The rows of a group lie close to one hidden flat surface of 12 dimensions, which passes through zero. Surfaces can cross.
In the rows, zero is written as 128.
Known rows, each followed by its group:
[147 100 128  55 142 137 138 103 141 109  55 115 152 110 140 154 143  74
 141 121 126  98 171 119 109] -> (0)
[173 133 110 167 111 161 125 139 122 182 156 137 152 172 101 185 151 141
 173  55 112 133  94 127 156] -> (2)
[ 89 103 118 181 104 130 122 132 100 119 199 130 103 120  88  68 113 149
 117 118 125 131 114 139 135] -> (0)
[107 117 134 136  76 118 138 147 131 127 135 114 119 147 108  80 131 145
 161 105 124 109 164 117 112] -> (1)
[145 120 126 156 106 108  73 140 123 137 114 170  98 114 139 152 132 123
 161 124 161 156 124 120 141] -> (1)
[ 99 156 144 120 165 113 116 134 129 111 113 149 135 164 141 175 140 129
 167 109 154 107 169 107 164] -> (3)
[106 146 164 160 142 179 142  83 136 136 143 152  95 119 109 122  58 162
 127 140 104 137 155  78 154] -> (0)
[161 116 110 130 145 125 100 155  75 121 157 107 147 168 145 124 107 151
 199 101  69 153 109 121 135] -> (3)
[123 105 108 160 129 117 125 103 140 138 182 139 153 122 124 115  83 171
  92 113 127 128 149  86 158] -> (3)
[103 125  99 156  95 130 123 136 132 178 126 122 139 109 115  96 156  79
 174 129 124 106 112 123 145] -> (0)
[117 127 105 121 140 139 122 126 151 147 128 133 146 164 128 152 108 152
 119  86 175  85 150 116 157] -> (2)
[104 166  85  96 118 153 184 117 148 184 107 137  97 105 135 152 169 145
 163 176 141 183 126 120 176] -> (1)
[189 137 153 169 135 108 112 173 114 143 138 118 128 119 114 111  63 110
 117 137 119 136  99 106  83] -> (3)
[ 91  83  97  92 146 110 110 157 111 128 131 110 114  98 121  80 118  74
 132 139 164  94  98 140 130] -> (1)
[147  85  83 107 165 103  67 154  87 129 132 123 138 111 155 113  75 140
 172 139 137 140 129  83 157] -> (4)
[148 134 104  68 164  93 154 174 149 135 136 116  94 122 159 117  91 141
  76 187 189 170  95 137 129] -> (1)
[ 89  95 170 126  96 117 123 118 144 102 145 164  81 139 126 107 114 148
 134 109 146 130 147 118 146] -> (4)
[ 72 117 190 122 104 109 116 149 127 129 146 143 101 133 145 118 157 195
 132 148 107 115  84 106 132] -> (0)
[189 126 204 155  83 135 139 145 169 153 120 131 163 174 106 140 155  97
 143  80 117 115 122 112 121] -> (4)
[140 140 141 124 180 136 130 136 133 156 127 131 127 128 141 148  78  96
 120 146 128 126  88 108 143] -> (1)
[104 124 111 123 157 143 143 133 118 128 164 107 148 162 112 120 130 100
 137  96 129  93 102 153 149] -> (0)
[155 114 161 155 108 156 108 133 141 138 153  99 187 137  90  79 205  87
 171 140 152 134 125 109 197] -> (1)
[119 118 154 114 131 125 132 114 128 109 123 144  95 127 156 131 110  89
 121 132 102 133  86 165 107] -> (4)
[218 132 144 164 130  96  92 160 130 142 127 127 144 102 142 115  77 123
 117 166 134 173 120  85 109] -> (3)
[120 159 129 119 176 126 113 136 102 100 100 120 132 139 146 145 125  82
 161 138 122 119 133 150 117] -> (3)
[151 109 168 144  75 112 134 168 116  78 148 100 125 167  91  61 149 107
 142  95 123 133 135 175  83] -> (0)
[ 87 116 113 122  60 147 106 107 150 148 128 157 123 183 165 136 212 174
 205  92 115 137 137 153 197] -> (4)
[119 141 125 131 135 115 114 151 136 118 140 123 163 191 133 123 144 149
 177 102 167 119 182 101 185] -> (2)
[ 80  86 112  40 119 111 157 131 124 107 119  97 104 101 161  55 133 115
 163 182 104 153 136 131 140] -> (2)
[158 132 146 178 123 178  68 112 122 166 128 126 163 105 106 117 138 173
 101 148 133 102 107  93 144] -> (3)
[107 120 139 139 105 186 135 104 128 168 118 116 127 110  95  82 106 112
 148 129 105  88 122 120 127] -> (4)
[115 162 114 161 131 110 128 117 152 131 119 138 157 149 134 135 123 135
 151 121 155 112 210  87 159] -> (2)
[124 146 118 105 104 129 166 127 131 105 126 105 150 170 136 110 182 146
 184 127 106 161 183 134 149] -> (1)
[145  91 143 112 128 141 103 124 129 132 116 130 136 129 131 129 141  93
 141 109 128 111  98 131 138] -> (3)
[ 46 134 142  98 131 167 150  82  89 114  96 149  41  93 153 115 106 133
 162 178  50 151 112 153 107] -> (3)
[ 91 162 148 156 148 149 120 107 113 102 129 125 121 111 108 114 134 137
  89 158 130 102 132 151 111] -> (2)
[100 146  96 126 122 145 141 129 127 146 127 122 114 122 119 117 129 156
 114 141 146 118 133 144 125] -> (0)
[152  83 178 127 112 104 139 121 142  87 170 138 141 141 106 143 151 146
 105  86 122 145 139 101 137] -> (4)
[ 90 147  66 169 106 153 141  82 126 144 119 143 157 158 111 170 148 116
 178  46 107  85 208 132 146] -> (2)
[127 139 108 130 120 138 114 134 106  82 111 108 102 127 122  54  77 138
 150 158 143 147 202 137 107] -> (4)
[115 109  82 108 144 139 135  97 137 143 126 126 154 117 130 138 115 136
 119 116 139 111 160  99 160] -> (2)
[118 126 102 131 162 134 125 118 126 103 148 115 163 159 119 122 103 134
 116  99 154  97 173 122 149] -> (4)
[128 145 102 101 134 172 164 107 115 144 110 121  88  96 128 131 111 153
 102 167 111 154 101 155 101] -> (2)
[103  88 140  92 129 112 164 116 109  90 140 135  76  77 125 122 133 100
 127 151  94 176 111 134 111] -> (4)
[ 72 139  71 114 110 178 157  79 151 201  90 145 114  80 117 144 122 147
 162 149 138 116 185  77 176] -> (0)
[147 152 112 173  71 175 143 141 115 184 114  78 167  95  60  70 181 142
 163 153 106 112 143 101 111] -> (4)
[ 79 141 150 162 132 102 113 119 129 113 127 130 150 104 124 109 176  81
 148 157 134 114 147 114 147] -> (3)
[ 95 134 143 181 175 154  88 103  94 142 162 130 167 100  98 155 147 134
  89 120 114  64  69 116 143] -> (3)
[ 91  93 130 150 141 106 104 114 107  96 184 133 155 173 135 129 108 149
 114  58  86  78 118 133 130] -> (1)
[108  67 103 110 136 121 104 117 112 132 149 149  97  75 128 133 109 130
 127 133 141 154 101 100 160] -> (4)
[107 100 117 111  72  96 124 164 134 146 106 144  85 101 116 127 150 159
 155 121 163 130 141 107 113] -> (1)
[130 144 101 122 140 135 111 137 140 132 128 132 117 135 136 119 109 163
 105 153 196 140 145 132 162] -> (1)
[139 136 142 140 204  62  97 161 109  83 160 136 182 174 143 223 157 100
 125  67 151 104 113 121 142] -> (3)
[ 90 119 154  85 201 107 116 133  95 115 141 139 109 130 191 155  95 103
 163 158  80 140  57 114 153] -> (0)
[127 127 115 108 121 138 119 130 119 162 108 134 112 110 153 141 130 162
 160 150 107 147 105 111 139] -> (4)
[ 83 148 161 193  97 103 130 142 124 120 183 121 135 142 129  73 188  79
 120 147  97 125  60 180 125] -> (2)
[135 195 135 156 129 136 157 120 135 140 132 109 129  91 136  79 132 159
 108 235 116 189 146 113 133] -> (2)
[166  64  89  81 157 186 115 120  77 111 148  80 166 141  99 104 138 135
 176  88 102 136 120 137 162] -> (2)
[150 115 116 134 122 131 180 124 172 187 181 118 163 119 101 142 127 136
  61 113 145 121  86 104 152] -> (1)
[175 156 147 164 126  89  88 161 138 135 144 150 142 164 163 158 125 179
 131 136 143 167 128  99 150] -> (0)
[168 132 201 197 115 136  53 130 140 123 134 166 135 132 112 140 112 176
  86 119 159 109 124  99 127] -> (1)
[111 152 114  80 178 156 129 108 105 125  75 137  92 114 161 168 105 102
 148 155 114 133 111 152 119] -> (3)
[144 139 122 154 164 131  88 100 138 132 125 141 159 110 148 155 115 147
  63 142 139 112 114 120 133] -> (0)
[150 120 183 121  85 143 143  83 150  90  91 140 133 126 129 137 174 144
 154 123  83 160 195 107 119] -> (0)
[147 117 127  84 124 182 140 147 100 132 107  99  94 139 110  99 114 146
 177 130 114 142 113 147 113] -> (2)

New rows, each followed by its group:
[ 99 166 100 116 116 150 163 128 147 160 100 139  81 146 139 136  86 121
 110 115 144 103 123 179  98] -> (2)
[153 118 156 167  95 100 108 156  98 108 155 112 134 130 128  82 133 138
 170 140  74 168 118 117 109] -> (3)
[ 63 144 140 121 100 100 148 142 151 143 124 140 108 137 146 105 154 129
 161 148 132 120 134 122 149] -> (2)
[165  90 187 163 161 115  46 148 121 138 131 156 148 112 122 152 108  83
 121 117 154 105  65  94 146] -> (1)
[131 161 159 135 164 131 115 118 123 111 130 133 125 136 158 138 108 146
  93 163 105 134 101 146 113] -> (0)
[157 142 165 150  83 142 130 145 131 165 134 136  95 112 107 135 131 218
  97 144 112 153  90 108  96] -> (3)
[138 117 134 170 106 151 119  98 128 122 134 121 142  99 100  99 131 106
  96 120 118 111 138 141 112] -> (0)
[ 90 165 143 151 174 148 161 144 107 157 148 138  92 132  89 176  65 160
  88  98 122  68  90 124  90] -> (3)
[105 111  90 147  99 117 167 117 164 142 167 120 144 110  96  74 116 105
  77 119 157 111 157 121 137] -> (3)
[131 118 126 167 133 153  70  96 128 170 108 180 145 104 118 217 167 135
 166  98 152 118 121  76 188] -> (1)
[120 116 139 139 126  69 118 133 129 116 138 167 129 138 156 202 173 103
 134  89 117 134 101 131 126] -> (2)
[147 120  73 171 105 104 136 126 130 104 186 121 146 164 133  97  93 121
  91  87 118 143 147 173 112] -> (1)
[114 164 146 132 106 123 134 144 142 145  89 128 116 109 128 122 160 116
 163 170 144 136 147 112 131] -> (3)
[ 98 129 162  87 143 133 161 141 112  96 113  87 109 118 126  65 126  96
 138 177  95 120 112 156  94] -> (1)
[152 149 137 117 132 127 139 148 137 180 100 125 133 123 140 163 134 108
 155 140 101 131  86 113 117] -> (4)
[127  83 106 119 162 143 129  85 120 143 136 143 124  72 118 156  90  76
 121 120 117 128 109  94 147] -> (0)
[111 152  79 145 147 169 115  96 124 181  75 159 115  99 123 191  82 114
 160 107 134  94 159 102 132] -> (1)
[126 151 105 150 123 140 144 105 129 131 119 122 144 116 123 110 122 114
 141 143 111 133 175 118 132] -> (2)
[179 131 146 116 124  77 128 177 142 108 113 121 147 170 140 146 147  98
 158 106 166 146 151 126 121] -> (3)
[156 161 187 134 169  88 139 172 136 103 118 111 147 179 139 127  74  73
 127 118 122 100 134 120  86] -> (4)
[123 132 109 103 108 114 100 126 135 114  67 112 148 108 151 108 171 138
 111 157 146  93 159 145  92] -> (0)
[135  95 177 110  91 114 100 169 161 169  66 124 131 102 110 107 120 109
 152 129 168  64 139  63 108] -> (0)
[122 148 158 146 146 123 123 137 132 133 141 113 172 188 145 132 130 119
 134  97  99  71 109 130 126] -> (4)
[ 97  92  86  98 119 170 119  58 162 119 126 135 161 125 134 125 175 140
  82 111 163  99 155 153 188] -> (3)
[203 137 114 188  94 142 131  97 142 154 113 150 143  92 105 176 146  93
 106 104 117 159 137 131 102] -> (1)
[120 137 108 124 157 125 129 138 126 174 105 131 128  93 140 141 106  78
 176 165 129 135 114  87 156] -> (3)
[ 91 172  72 130 169  86 143 137 102 105 151 114 157 128 149 160 188 137
  92 146 131 123 110 176 118] -> (4)
[132 149 153  97 156 149 179 121 139 104 111 103 137 185 129 114  73 112
 160 113  99 115 188 113 122] -> (4)
[ 51  97 124 120 130 175 109  75 122 159 148 161  89  97 136 131 107 182
  96 131 111  91  75 123 160] -> (4)
[193  95 139 127 115  81 110 149 131  85 174 111 162 148 160 109 161 131
  83 126 113 178  86 160 118] -> (2)
[ 65 124 165 105 133 147 128 100  99  92 122 130 103 112 133 128 180 170
 124 149  84 111 105 145 113] -> (1)
[125 129 150 114 133 135 148 101 104  99  95 124 132 115 131 160 153 117
 133 118  66 117 138 134  79] -> (1)
[ 79 163 116 120 113 139 168 116 108 115 102 124  87 151 144 105  90 128
 176 125  63 121 172 154  81] -> (1)
[176 174 127 171  87 164 150 134 134 155 134 112 135 144 106  94 132 177
 135 146 111 172 148 132 122] -> (2)
[ 88 172 124 134 128 117 154 120 148 139 109 143 102 113 151 133 122 133
 116 170 139 133 152 125 123] -> (2)
[142  96 122 125 140  89 113 157 108 101 163 133 104 115 129 123  99 125
 109 123 140 159 101 143 111] -> (0)
[167 160  89 137 146 123 103 143 133 154 102 128 151 135 155 161 127 119
 121 137 161 127 119 141 128] -> (4)
[116 118 140  99  86 161 141 131 141 144 106 120 132 140 104 150 234 145
 125 103 148  98  92 175 136] -> (3)
[123 172 114 146 193 119 112 151 145 144 152 128 171 173 150 156 124 137
 116 138 187 111 126 104 194] -> (2)
[116 143 115 126 150 124 141 133 142 147 151 131 117 146 140 120  65 157
  91 132 152 117 116 124 140] -> (1)
[167 158 134 155 133 156 103 107 119 108 112 129 144 129 138 120 178  98
 170 166 129 189 144 154 164] -> (1)
[ 78 147 132  69 195 135 120 147 120 113 121 113 115 142 150 117 128 172
 139 179 180 122 132 115 180] -> (2)
[125 121 153 148 132 126  77 153 139 152 131 152 116 129 124 123 103 137
 137 135 182 111 112  92 165] -> (1)
[ 90 136  79 145  76 147 197 112 152 159 172 109 123 140 104  75 118 161
  98 112 116 115 156 151 125] -> (1)
[ 78 125  96 134 128  94 147 109 151 136 140 134 149 109 139 115 151  80
 142 155 146 138 171  97 180] -> (3)
[135 154 110 138 140 136 134  99 142 125 104 138 130 105 127 147  96 151
  85 142 148 124 176 110 117] -> (2)
[145  95 145 151 101 211  83  84 132 164 113 132 114  85 100  85  74 133
  93 135 111  93  85 125 115] -> (4)
[ 40 116 112  98 148 137 133 114 116 137 115 139 113 121 127 149 150 131
 173 114 135  88 140 106 167] -> (2)
[ 49 176 108 136 133 169 145 114 105 115 126 114  97 158 118 101 144 121
 144 123 118  88 128 205 124] -> (2)
[156 159 104 107 165 163 198 133 129 155 126 118  97 132 103 154  79  50
 136 117 130 152 104 159 116] -> (0)
[175 152 135 136 151 135 150 104 132 138 132 130 181 166 151 190 164 100
 173 104  71 173 134 106 170] -> (1)
[154 129 139 154  82 102 138 147 146 144 154 142 110 138 131 121 133 138
 137 125 124 174 116 130 130] -> (1)
[170  98  98 142 105 107 137 140 122 143 120 110 151 101 105 116 112  26
 148  94 113 114 128 129  89] -> (1)
[117  79 139 131 114 115  95 151 122 141 100 134 135 106  96 131 101 106
 147  76 136  46 136  87  93] -> (1)
[121 164  53 140 211 103  71 159  87 147 139 100 193 141 167 150 103 164
 104 145 151  80 108 118 138] -> (4)
[ 93 150 115 141 108 101 158 118 141 158 104 157 101 114 147 162 133  77
 144 124 105 126 123 138 107] -> (2)
[112 132 119 106 126 136 157 122 139 149  97 129 116 109 111 158  97 176
  85 112 134  80 154 105  83] -> (1)
[151 146 144 116 159 135 110 139 145 129 110 127 132 119 129 144 103 172
  75 152 185 117 136 107 128] -> (1)
[152 150 148 157 113 139 115 141 146 123 107 123 125 147 111  93  92 102
 125 127 159 111 158 135 105] -> (4)
[128 143  80 117 106 103 120 152 115 114  95 141  86 144 159 124 111 126
 191 136 142 167 183 146 116] -> (1)
[190 135 166 127 123 141 142 126 165 140 107 133 142 166 129 156 112  82
 133  94 130 126 129 128 124] -> (4)
[211  94 147 154 104  93 101 131 140  91 159 131 169 147 135 135 143 156
  70  94 126 155 127 134 106] -> (2)
[ 69 133  99 122 146 186 207  74 131 130 154  93 164 124  70 112 159  82
 118  98  99  81 150 143 148] -> (4)
[115  78 112  83 128  94 119 132 110  82 141 118 139 134 134 124 165 135
 134 100 132 125 135 142 129] -> (0)
[ 86 160 105 119 163 106 153 165 120 157 127 114 128 118 120 131 110 141
 157 152 142 113 145  79 139] -> (4)
[156 120 144 160 137 113  92  86 126 108 150 157 159 125 160 170 144 147
 123 130  90 173 132 101 159] -> (0)
[100 136 166 117  83  85 173 155 159 147 115 157  70 112 137 140 134 131
 148 147 134 158 133  94 116] -> (3)
[160 177 146 153 112 133 134 174 120 157 111 106 134 127  96 138 175 148
 120 143 144 121 102 142  91] -> (3)
